The first 9 rows are patterns. Each new row is the sum of 2 different patterns, raised or lowered, with some noise. Before adding, each is slid sideways (what falls off one end comes back at the other) and multiplied by a number that may be negative. Names go in the order of the patterns.
In the rows, zero is written as 128.
Known rows, each followed by the names of its patterns:
[154 102 129 155 131 126 111 139 122 140 115 121 137 115 161 156 130 131
 145 139 142 114 134  97 101 151 105 107  99 118 126 111 118 104 112 140
 109]
Z_167
[117 134 128 132 123 138 143 108 123  97 104  97 154 107 147 148  94 127
  98 150 111 106 136 106 160 101 103 122 147 160 141 145 140 140 156 151
 115]
Z_517
[114 160  96 127 121 141 131 159 145 131 152 114 151 131 117 161 139 118
 136 133 162 113 157 151 152 123 128 136 157 109 109 110 148 107 153 134
 110]
Z_845
[114 151 102 110 152 100 131 114 118  95  99 126 149 107 158 139 129 132
 105 101 122 128 139 134 158 105 117  97 155 106 106 148  96  99 122 156
 115]
Z_540
[122 162 116 112 141 140 109 151 139 124 137 117 148 112 156 114  95 142
 108 105 134 141 136 103 107 101  99 151 158 102 100 107 134 133 141 150
 142]
Z_601
[157 113 162  98 132 154  96 141 112 146 118  96 133 109  96 147 121 147
 126 149 112  95  96  96 130 105 120 103  97 103 102 110 101 101 157 110
 151]
Z_764
[127 152 151 148 122 102 118 153 152 150 162  98 152 152 137 140 144 112
  97 102 151 106  94 144 153 127 106 120 106 148 155 109 104 132 130 146
 110]
Z_257
[134 126 156 153 135 155 162 101 131 158 108  94 130 135 125 140 107 136
 104 117 122 159 148 160 139 157 122 153 141  97 131  99 136 105 153 121
 142]
Z_920
[151 115 125 121 151 126 134 145 121 145 140 132 127  95 131 109 126 122
 133 106 113 127 123  95 127 134 161 159 131 110 116 104 154 124 135 126
 108]
Z_520

New rows. What belongs after each?
[139 173 107 132 153 127 109 138 127 134 114 108 124  96 157 175  96 107
 125 143 139 127 167 132 119 152 132 123 145 130 133 172 160 121 157 111
 154]
Z_845 Z_601
[106 153 124 121 153 107 155  94 127 151 119  88 112 110 125 115 131  93
  86 116 111 123 115 117 113  96  98 126 117 137 129 169  89 156 129 100
 178]
Z_517 Z_764
[140  80 129 112  90 147 107 104 105  86 149  96  93 125  82 120  77 109
  74 126 137 118 138  72  93 106 115 112 110 107 126 114 149 100  96 102
  96]
Z_167 Z_764
[121 163  99  90 143 149 128  89 116  77 118 161  87  85 105 117 136  92
 113 125 128 147 101 113  90 143 164 143 150  82 148 138 136 122 131 111
  81]
Z_167 Z_257
[138 112 111 118 106 123 145 145 135 122 146 123 119 135 113 158 133 139
 102 136 110 154 131 136 146 129 151 134 152 108 147 149 119 120 125 142
 137]
Z_920 Z_520
[110 118  87 124 135 109 120  87  77 118 104 118 112 150  91 103  95 130
 101 101 130  85  64 106 120 104  95 136  73  89 130  86  92  99 106 102
 103]
Z_540 Z_520
[127 164 122  93 175 124 166 116 165 142 121 161 108 136 164 155 158 141
 135 105 116 106 140 119 162 150 117 164 123 145 126 143 159 149 186 159
 189]
Z_517 Z_520
[127 122 122  83  75 105  99  80 105 101 131 148 122  88 101  86 141 100
 112 119  96 151 117 125  90 150  98 107 150 108 149 110 128 127  76 130
  76]
Z_517 Z_520
[184 126 185 119 139 164 112 202 157 116 183 138 184 125 177 195 162 167
 177 136 177 116 135 116 180 164 197 186 133 157 179 148 175 165 183 169
 201]
Z_845 Z_764
[123 149 163 126 131 119 153 117 120 129 154 125 127  93 134 131 172 109
 170 133 112 153 127 132 153 126 150 111 159  97 107 133 132 175 132 148
 156]
Z_517 Z_845
[129 127 141  78 124  89 121  85 124 152 129 170 129 136 120 147 148 145
 121 133 113 116 100 109  74  59 116  75 127  98  65 131 108 110 114  98
 143]
Z_167 Z_764
[113 160 118  82  93  59 102  92 109 105  89 152  69  85  67 148  78  86
 135  65  90 107 128  86  59 129  60  81 118  78  83  74  91  65  42 100
 126]
Z_540 Z_520
[130 135 137 150 182 192  98 133 131 122 184 125 167 149 177 177 127 131
 103 183 184 171 161  88 153 147 136 146 137 106 118 125 157 118 105 160
 156]
Z_517 Z_257
[ 92  56 148 115 125  69  85  62  87  72  80  75  52  86  97  68  69 115
 100  59 104 142 101 120 120 113  90 105 104  89 126  73 104  47 102  90
  94]
Z_517 Z_920
[136 176 100 162 113 130 147 173 135 157 170 113 163 129 140 150 171 111
 113 150 149 101 170 165 163 106 115 117 140 133 143  93 128  94 164 146
 126]
Z_845 Z_601
[170 145 117 138 191 155 152 135  90 154 175 156 171 129 129 107 118 173
 102 125 154 163 119 125 128 106 159 141 114 115 143 171 149 144 141 161
 156]
Z_257 Z_520
[110  43  97  74 129  70  83  91  90 127  64  87  61  84 119 103  91  96
  91 131 107 116 112  79 119 120 118 115 110  97 102  98  95  59 133  55
 136]
Z_167 Z_517
[147 138 142 107 148  84 122 129  92  94 106 117  93 123 101 101 104 103
 117 138 100 130 144  70 105 140  90  81  88 124  87 107  75 122  90  98
  83]
Z_845 Z_920
[104 130 118 152 115 118  86 104 143 130 126  95 147 148 126 129  72 127
 151 139 113 113  89 118 123 115 102 109 114 103  96 130  98  97 120 120
 131]
Z_517 Z_257
[113 122 164 121 170 144 150 132 105 129 103 158 111 109 130 103 105 126
 136 125 100 147 109 134 175 148 144 100 125 160 119 157 140 161 128 138
 136]
Z_601 Z_764
[176 198 172 133 135 123 197 167 183 173 116 150 158 171 163 172 147 151
 153 136 172 144 169 166 113 152 148 135 141 164 124 144 137 160 103 164
 185]
Z_601 Z_520
[119 111 125 124 113  96 142 132  99 144 138 106 149 102 117 123 143 142
 110  94 139  71  95  90  93 112 154 101 122 115  83  83 116 137 129  69
 138]
Z_517 Z_540
[ 63  82  98  90  85  76  80  71 102 106  82  80 140  95 134 113  93 106
  53 119 104  59  93  84 115  77  65  88  73  83 105 115 100 100 137  89
  75]
Z_167 Z_764
[119 124 102 123  89  94 169 100 134 133 112 153 101 128 136  97 150 104
 164 106 105 153 120 105 133 134 140 136 135 114 110  98 131 150 116 127
 125]
Z_167 Z_764
[126 136 120 151 142 163 122 162 129 136 137 148 124 135 117  94 162 136
 145 143 100 117 129 118 132  81 158 117 104 101 155 120 118 111 147 159
 142]
Z_845 Z_601
[151 150 136 121 118 109 117 111 101 145  96 150 184 128 156 143 157 126
 123 124  95 110 129  87 105  82  95 150 110  95 123 140 139 107 158  97
 149]
Z_167 Z_920
[147 149 150 162 144 123 163 118 136  97 124 130 157 150 152 131 153 135
 153 169 101 152 157 130 100 139 134 120 148 109 131 117 128 162 154 161
 159]
Z_920 Z_520
[147 165 146 145 131 130 150 135 171 116 166 143 141 130 160 133 126 134
 136 141 112 176 122 141 185 159 162 160 145 129 155 160 176 173 175 113
 112]
Z_601 Z_920
[128 101  92 111 132  98 104  69 102  95 154  82 144 116  76 123  98 112
 119  94 127  84 142  65  78 107 117 154 111 127 130 101 135 143  98 101
  99]
Z_517 Z_845
[168 121 155 149 150 140 119 130 134 115 142 135 139 170 145 198 135 161
  88 123 126 151 153 135  95 138 108 111 182 118 125 165 180 117 137 138
 117]
Z_920 Z_520
[108 125 115 103  99  74  96 100 142  83  59  86 106 117 102 123 105 107
 126  91 100  87  89  88 115  99  88  98 104 113 111 140  77  95 125 109
  90]
Z_167 Z_601
[123 120 130 133 136 126 155 142 106 119 124 163 121 105 171 131 136 125
 175 115 126 169 133 106 180 123 151 121 130  97 107 139 138 134 150 148
 151]
Z_845 Z_540
[101  75  99  65 115 101  73  75 121 112 129  90 111 106 130 118  74  77
  71 121  96 131 119  81 118 112 119 122 114 101  95  58 116  98  55  85
 116]
Z_257 Z_920
[130 125 180 174 151 126 160 170 166 140 159 143 143 161 150 123 157 196
 137 201 160 174 144 153 165 138 186 117 110 163 117 108 183 165 137 152
 168]
Z_601 Z_920
[114 110 120  81 119  91  88  73 102 125 138 127  86  99  94  96 140 103
 101 107 110 110  93 137 105  67 124 101 111  83  86 134  99 122  83  91
 133]
Z_764 Z_257
[ 52  79 131 115  63  70  69  70 115  61  86  93 108 101 137 102 136  55
  96 161  79  96  77 130 122 111  95  42 138 142  97  77  52 103  85  60
  64]
Z_517 Z_257
[176 107 189 149 159 144 161 170 157 154 187 163 190 120 197 132 128 167
 170 142 174 161 150 155 159 126 152 126 110 168 137 139 159 118 158 158
 173]
Z_167 Z_845
[178 136 162 142 161 118 173 167 135 148 147 129 114 148 125 147 133 131
 147 118 139 181 141 158 121 165 120 147 139 152 148 167 124 157 139 133
 130]
Z_845 Z_520
[140 178 134 199 122 187 171 134 175 128 147 160 182 157 130 147 127 162
 204 188 138 152 151 178 151 172 149 149 173 171 133 125 162 169 128 172
 148]
Z_167 Z_601
[159 164 149 172 125 173 135 146 155 136 158 150 149 130 184 153 148 185
 183 160 170 159 141 154 130 174 178 170 146 125 134 148 135 176 120 155
 184]
Z_920 Z_520
[199 178 161 156 193 192 173 130 180 151 163 177 153 163 178 180 179 162
 176 118 197 185 195 148 192 174 124 175 202 154 120 182 189 140 168 172
 130]
Z_540 Z_257
[119 120 164 168 123 106 143 121 119 163 157 138 179 160 162 134 134 128
 165 169 178 102 174 135 144 163 140 141 112 164 139 123 150 167 120 153
 144]
Z_167 Z_540
[ 75 121 143 126  87 118 133 107  74 139 115 126 159  94  86 117 143 102
 119  88 127 121  79 121 118 120 144 138 104 101  78  87 117  71 110  88
  87]
Z_167 Z_257
[140 158 149 104 150 179 155 165 155 138 106 131 165  95 110 131 160 120
 134 122 128 157 156 140 137 143 157 173  99 135 176 142 128 129 118 124
 166]
Z_257 Z_920
[140 155 105 161 175 153 193 193 176 170 158 124 172 161 164 191 198 132
 158 135 213 126 158 202 149 130 154 195 172 132 166 120 159 166 154 167
 133]
Z_845 Z_540
[142 147 131 160 141 156 181 152 153 133 141 129 135 184 172 185 125 177
 163 145 184 183 166 139 170 174 110 175 143 111 174 126 174 154 156 186
 142]
Z_540 Z_764
[110  77  97 113 148 140  78 121 118 116 104 110  97 118 134 109  86 131
  63 118 105  68 110  94 129  75 117 113 105 121 111 112  67  71 121 114
 105]
Z_167 Z_601
[131 157 102 127 124 120 107  89 121 116  89 156 115 109 104 102 100 104
 117 112 115 151  95 132  82 142 123 105 138  86 104 114 148 105 104 141
  92]
Z_167 Z_540
[144 130 146 124 142 142 138 126 148 121 119 124 113 109 149 123 170 147
 130 140 121 148 142 134 145 125 175 120 118 109 128 153 157 153 159 124
 156]
Z_517 Z_520
[111 100 145 109 153 131 103 150 146 165 125 152 164 148 149 155 149 155
 156 162 154 136 185 150 150 174 159 172 144 180 178 155 175 137 183 144
 160]
Z_517 Z_764
[ 82  94 125  89 133 113  88 113  61  95  90  76 103 102 134  71  91  64
 128  86  73 121  52  56  92 118  74  79 107  86  82 136  96  80 103 102
  91]
Z_167 Z_540
[138 100 114 136 140 118 176 104 171 122 149 149 120 137 119 102 119 112
 101 115 170 139  79 139 100 153 158 130 126 125 105 159  78 110 145 141
 161]
Z_540 Z_257
[133 136 132  95 118 117 134 122 107 129 123 168 158 121 107 132 147 150
 121 152  78 111 156 103 111 107 103 102  92 125  87  86 141 119 147  84
 119]
Z_167 Z_257
[160 102  77 135 124 128 126  98 137  90 136 140 155 145 169 141 161 105
 150 111  72 142  78 114  78 137 116 119 119 100 133 156 115 169 135  99
 146]
Z_167 Z_920
[132 132 188 164 161 154 171 131 180 140 132 193 125 155 161 190 124 131
 156 129 120 183 118 153 170 148 151 127 175 158 147 171 167 161 136 117
 130]
Z_540 Z_920
[121 132 108 126 117 116 129 106 129 121 123  91  96 124 111 121 153 101
 143 131 128 164 104 154 101 147 114 107 135  99  90 136 107 117 144 142
  97]
Z_764 Z_920
[109  90  68 112  96 132 139  87  93  77  97 112  70 110  89  92  90 110
  94  86 106  92  84  89 119 132 120 136 124  92 113 110 103 128 105 150
  88]
Z_517 Z_520
[128 182 126 116 167 155 114 128 140 162 143 166 140 145 184 129 199 129
 151 210 169 145 144 170 176 154 165 163 180 140 187 192 178 145 160 151
 183]
Z_167 Z_845
[171 156 179 124 157 163 148 195 181 164 134 177 165 131 199 177 165 204
 181 150 183 172 169 187 141 201 116 161 179 151 197 157 186 180 158 140
 107]
Z_517 Z_540
[138 159 121 120 181 139 159 153 172 129 155 125 116 170 157 163 145 147
 167 162 168 121 163 176 148 137 114 132 138 129 157 140 128 161 172 150
 157]
Z_167 Z_517
[182 173 136 170 181 123 151 166 176 152 159 188 145 162 186 145 195 158
 133 127 158 161 194 182 166 123 150 150 183 166 159 156 164 148 144 181
 113]
Z_845 Z_601
[102 136 125 121 144 113 154 148 120 185 151 137 144 163 183 146 157 175
 137 165 139 138 139 137 181 166 149 140 161 160 153 169 153 168 161 155
 168]
Z_167 Z_764
[154 154 133 153 132 135 154 154 149 123 155 138 145 129 161 162 123 137
 138 123 111 131 100 145 164 123 153  97 154 122 126 158 106 168 120 125
 115]
Z_517 Z_520
[123 180 144 132 186 124 151 165 173 145 141 135 123 141 162 170 136 138
 167 158 178 169 175 163 168 194 149 148 191 171 139 148 139 156 177 157
 190]
Z_601 Z_520
[119 113 150 108 115 140 120  94 140  73 111  95 102 129 163 135 137 111
 132  83 153 134 118  93 114 140  77 159 137 129  95 124 148 112 139 153
 118]
Z_540 Z_920
[124 141 122 130 142 114 158  96 151 155 128 116 104 119 108  94 116  88
 105 133 137 107 113 120 127  95 110 145 147 175 148 138  94 126 121 104
 157]
Z_517 Z_520
[124 143 140 129 132 150 135 181 170  98 137 150 153 137 124 151 152 127
 137  91 122  76 171 105 123 144  95 142  90 153 101 118 141  99 172  75
  84]
Z_167 Z_517
[113 160 120 107  69  76 137  95 156 133 107 136 136 118  85 137 155  93
 152 154  98 130  89 138  84 154 131 115 158  95 114 128 148 149 114 118
 105]
Z_601 Z_764
[170 143 186 135 195 179  97 164 129 174 126 172 150 167 170 157 163 184
 133 191 178  97 144 174 136 103 149 142 149 164 118 160  96 114 137 174
 154]
Z_167 Z_920
[154 133 124 130 101 102 159 112 105 100 139 122 108  95  83 107 148 113
 161  88 127 143 129 135  93 142 120 140  96 118 129 104 160 141 120 126
 143]
Z_167 Z_520
[110 142 101  82  89 111 108 136 134  97  80 132  85  83 101 118  94  93
  99  63  78  57 136  61 134 101  35 108  46  97  86  84 108  49 107  44
  43]
Z_517 Z_601
[150 159 133 107 123 100  87 140 137  79 160 170 120 117 147 102 134 130
 137 150 121 123  93 118 149 100 152 135 118 140 123 177 145 175 140 115
  92]
Z_601 Z_920
[130 130 141 132 114  96  93 142 133 126 170 108 128 116 164 126  85 147
  80 113 123 122 121 125 125 100 127 145 147 132 178 109 127 151  92  76
 125]
Z_540 Z_920
[142 126 154 124 141 175 137 172 132 163 122 174 182 140 168 187 147 136
 119 145 159 179 177 146 107 171 163 165 157 129 145 133 145 136 122 152
 148]
Z_601 Z_520
[153 141 146 134 177 138 156 174 136 199 154 108 149 189 169 141 171 166
 165 184 155 146 125 147 147 177 160 184 172 153 144 143 140 105 177 112
 172]
Z_517 Z_920
[148 131 146 117 125 159 155 122 110 106 114 141 133 144 160  80 132 114
 108 103 155  94 114 117 111 104  73 151 124 102 113  98 128 116 122 102
 117]
Z_517 Z_257
[129 113 165 150 155 123 147 147 111 132  99  99 152 175 157  95  97  97
  84 189 147  94 108 111 129 157 182 184 132 156 201 114 101 153 172 128
 179]
Z_601 Z_257
[130 153 147 160 159 166 115 132  97 139 139 103 131 125 134 111 128 117
 134 127 149 139 126 133 129 158 105 134 143 128 139 156 173 114 136 159
 149]
Z_167 Z_764
[ 92 154 146 148 110 140 151 106 142 161 137 132 156 163  94 164 128  98
 177 128 162 119 165 169 120 132 123 126 140 132 111 120 136 119 119 112
 101]
Z_517 Z_540
